All groups share one centre, and each spreads out both ways along 10 directions, with some noise.
(in the rows, 128 means zero)
Known rows, each followed by its group:
[110 174  84 154 190  98 162  85 148 151 116 192 177 182 162 148 179  70]
q425
[107  98 172 190 188 149  82 148  77 163 106  85 197 137  97 113 138 165]
q647
[144  86 141  73 138 149 116 147 172  53 197 116  56  97 157 111 157 121]
q425
[100  61 142 167 163 112 107 140  75 154 164  23 171 145  88 131  74 197]
q798
[ 73 146 117 183 193 147 189 141 127 128 110 168  96 167 180 117 113 135]
q425
[113 156 162 141 111 116 151 130 171  86 108 152 124 150 139 115 132 112]
q647
[ 74 152  99 142 150 150 108  70 109 161 116  91 167 139 134 172 114 158]
q900
[ 96 122 142 133 119  81 135  88 145  99 158 130 126 138 134 123 133  87]
q798
[102 154 145 130 140 110 108  86 171  71 143 103  80 149 140 116 108  61]
q900
[ 95 116 129 129 202 122 110  84 160  88 183 101 152 204 149 142 146 100]
q798
[153  88 112 101  79  84 147 164 116 126 195 105 136 111  62 144  54 163]
q647
[128 104 167 167 144 161  77 198 124 130 119  60  85  64  94  85  82 177]
q425
[126  85  93  99 162 130 151 157 147 126 220 204 157  98 134 153 182 166]
q798
[158 115 160 107  61 108 149 152 141 109 147 178 151 176 100 131 110 139]
q425
[146 104  94 174 166 112 122 184 136 195 143 143 114 104 121  97 132 140]
q900
[143 149  98 112 148 110 127  93 131 122 132 136 130 153 134 140 135  71]
q425
[ 92 147 164 171 178 130 139 129 167  96 105  97 158 147 153 118 162 138]
q900
[116 138 115 136 146  96 148  93 107 126 137 144 170 167 115 150 115  99]
q798
[153  95 115  88 139 137 156 141 133 107 162 104 123 148 148 142 144 163]
q900
[ 83 136 161 169  80  79 116  69 149 138 107  73 118 158 139 112 103 105]
q798
[153 116 100  99 141 134 184 124 113 130 124 148 125 161 175 139 168 135]
q647
[ 67  78 151 152 173 151 133 142 115 112 180 113 107 149 146 121 107 175]
q425
[ 71 106 120 163 189  96  98  85 156 144 191 133 181 135 136 136 183 116]
q425
[165 121 125 103 116 113 169 131 111 111 108 105 128 144 144 129 139 121]
q647
[ 99 116 143  91 138 135 123  86 106  54 167  98  97 176 126 143  76  93]
q900
[149 136 107 126 117 147 136 160 184 150 144 157 132 156 137 144 134 172]
q798
[137 145 137 147 137 107 184 141 145 109 105 136 145 192 146 125 125 125]
q647
[170 100 130 124 156 106 153 161 125 119 150 158 161 163 124 119 165 116]
q647
[127 167  73 161 170 122 113 119 160 178 108  78 135 111 132 144 119 136]
q798
[ 87 132 104 148 152 127 165 101 154 144 141 140 125 179 181 144 141 148]
q647
[107 130 165 138 118  77  79  97 176 107 166 116 241 107  79 148 180 129]
q900
[133 109 143 113 169 150 163 169 123  70 154 148  93 144 143 112 125 126]
q425
[155 116 147 112 159 124 113 151 108  86 137 116 144 112  99 118 134 100]
q798
[143 145 137  84 130 167 127 140 140  67 123 122 108  90 129 138 138 133]
q900
[104 124 153 143 132 127 159 115 121 109 116 122 137 173 152 126 128 139]
q900
[143 148  89 135 151 109 144 148 174 131 143 120 117 120 125 137 114 130]
q425
[120 104 183 116  86 125 114 125 168  81 151 134  83 135 154  96 153 113]
q798
[137 115 111 125 147 115 155 158 133 117 170 156 127 158 109 136  92 134]
q647
[145 108 201  90  74 136 141 123  79  76  88 134 132 105 136 106 174 111]
q647
[114  82 105 154 123 106 101 134  92 193 185 151 123 146  91 123  72 133]
q647
[100 143  89 134 140 104 108  94 160 128 167  91  76 118 128 134  74 101]
q900
[134 136 149 131 121 143 134 130 120 126  89 130 148 120 141 123 167 140]
q647
[141  88 122  66 132 124 128 121 132  75 195 115 109  84 136 136 160 121]
q647
[112 115 111 131 133 105 147 122  63 132 128 121 117  85 111 126  96 110]
q798
[169 124 150  97 148 119 137 146  93  64 134 150 125 156 100 114 115  64]
q425
[115 137 114 157 232 139 138 173 243  91 190 164 131 156 158 124 180 140]
q425
[131 123 141 104 127 155  84 126  57 116 119 129 133  69  79 131 103 109]
q900
[182 133 147  85 103 137 130 157 165  84 126 149 122 118 128 120 165 120]
q798
[158  80 150  75 182 126  97 142 141  57 194 135 141  79 127 113 217  92]
q425
[165  75 149 106 171 138 130 130  48  98 108  53  64 130 157  83 143  76]
q900
[157 146 127 152  86 115 112 167 191 171 108 110 140 102 109 120 129 168]
q798
[113 121 122 143 112 110 128 119 102 161 128 123 138 119 118 128 113 137]
q900

New rows. What belongs after each?
[102  84 144 103 120 116 168 111 101 103 169 172 142 135 153 131 168 134]
q425
[143 107 153 136 141 112 172 152 121 112 134 191 159 190 140 112 161 116]
q647
[126 120 141 148 147 137 108 151 169 113 151  82 100 165 124 115  87 146]
q798
[ 99 151 150 157 105 143 106 152 128 131 124 165 117 119  85 121  63 135]
q647
[ 91 110 187 174 141 123  83 132 115 119 129 123 148 134 100 100 117 117]
q647
[142  93  97 140 102  95 148 153  64 172 166 120 118 166  73 132  14 146]
q647
[114  99  98 146  79  95 134 160 152 184 204 175 154 129  75 150  65 192]
q647
[123 151 122 168 155 141 134 153 181 148 128 153 142 193 131 133 111 157]
q425
[ 77 116 105 162 105 112 146 111 130 178 143 103 115 125 138 139  87 176]
q425
[142 119 147 126 102 140 142 165 123 114 125 126  97 140 119 114  89 151]
q425
[136 116 143 104 118 133  98 146 107 110 155 146 179  75  69 143 128 146]
q900
[116 130 131  92 109 139 148  92 139  95 145 126 151 178 144 163 137 150]
q900
[101 174 123 117  89 164 163 138 151 114  96 141 123 104 139 162 106 191]
q647
[167  87 154  96 114 126 174 149  43 104 109 115 142 148 120 121 124 132]
q647
[150 130 110 132  83 110 137 129  90 183  97 102 160  97  98 142 106 160]
q425
[112  80 139 159 126 115 101 128  87 178 147 111 161 134 105 119 114 152]
q647
[148 119 156 117  93 105 153 134 106 105 104  93 140 129 118 119 117 131]
q647
[145 173 102 154 153 111 125 118 179 152 124 150 200 203 112 156 130 120]
q798
[168  83 129 125 114  87 124 153 121 138 161 128 106 119 114  99 133 100]
q900
[143  60 143  93 142 101 138 120  71  92 172  98 115 143 129 113 135  97]
q647
[ 86 140 117 109 115 132 179  98 174  89 144 107 116 132 178 158 137 173]
q647
[113 150 136 136 130 156 129 125 158 137  98 142 154 110 156 136 182 161]
q647
[ 93 102 180 155  65  96 116 124  95 124 134 103 133 134  85 109  60 140]
q647
[195 119 109 129 135 104 157 156  97 164  98 117 158 159 117 121 137 123]
q647
[111 136 112 130 154 137 144 111 133 120 128 146 104 146 164 127 141 108]
q425
[152 120 110  99  99 104 155 121 102 135 123 140 148  91 122 139 157 122]
q425
[116 145 147 180 129 108 124 137 145 154  88 138 130 109 135  97 145 113]
q900
[116 138  69 159 175  81 133 129 165 165 171 115 177  97 102 152 129 142]
q798
[117 110  96 146 192 143 158 151 141 156 162 174 170 171 149 145 162 171]
q647
[103  72 192 118 118 159  56  91  70 115 156 103 147 185 110 122 113 126]
q425
[158 126 125 140  79  93 122 155 155 156 129 176  78  97 113  90 118  90]
q900
[104 127 153 187 100  61  77 116 123 167 132 108 175 114  55 111  83 103]
q425
[133 149 105 138 185 142 162 154 123 105 113 127  84 131 146 115 104 105]
q425
[ 96  84 115 105 113 117 169 103 148 133 192 175 140 149 177 146 181 165]
q647
[168 128  67 131 164 143 178 139  86 198  81  96 166 161 158 153 149 181]
q647
[134  95 158 109 175 170  88 142 123  97 151 147 121 119 145 111 187 115]
q798
[102 101 147 127 170 133 139 146 113  69 153 122  59  76 151  91 130 102]
q425
[105 115 132 141 169 142 148 151 105 107 132 117  91 121 142 111 110 128]
q425
[116 106 137 147 148 111 119 143 167 129 184 189 151 148 124 119 163 120]
q647
[155 141  91 121 193 145 120 149 137 121 137  88 126 122 122 141 118 135]
q798
[ 82 173 123 212 109  96 142 114 175 208  83 192 172 134 142 120 160 136]
q425
[165 120 161 129 176 152  68 138  99 111 126 113 183 184  83 128 123 104]
q425
[132 129 125 186  99  77 164 211 203 164 143 183 117  76 111  92 123 163]
q900
[149 107 135  98  89 125 166 132  62 121 122 138 147 156 108 141  99 143]
q425
[144 149  99 138 146 113 142 138 149 139 128 129 144 145 119 140 115 125]
q425
[128 169  97 119 177 131 146 116 191  86 127 102  95 132 170 139 147 101]
q647
[190 127 117  94 106 138 126 165 181 136 137 138 160 118 120 143 174 169]
q425
[101 106 114  98  88 107 120  98 137 104 191 122  67 101 122 136  79 112]
q647
[ 57 163 138 212 176 126 102 125 213 142 161 208 123 184 139 113 115 109]
q647
[ 96  92 152 132 130 124 101 112 170 129 176 157 150 106 152 121 210 143]
q425
[165 149  51 139 252 171 117 162 116 162 120  94 132 133 131 147 123 135]
q647
[134 109 125 154 136 126 109 148 107 170 120  77 179 114  96 135 116 181]
q647
[138 116 110 105 137 109 131 111 103 118 151 108 129 123 118 138 118 105]
q425
[148  79 108  95 103  88 190 139 127 120 189 149 145 161 137 141 138 152]
q647
[142 172 100 146 172 135  87  96 163 169  94 137 158 135 144 131 187  85]
q425
[ 78  95 121 177 128  98  99 100 126 181 170 126 121 161 124 119  95 127]
q647
[119 112 170 151 121 115 133 148 125 117 137 171 168 163 105 115 127 131]
q425
[137 107 180 140 125 105 128 166 108  88 151 195 126 168  87  90  98  78]
q647
[114 185 121 173 152 120 187 145 170 120  92 212 102 188 159 112 110  89]
q425
[114  72 153 111 105 125 202 133  68 117 151 178 157 191 154 134 145 170]
q647
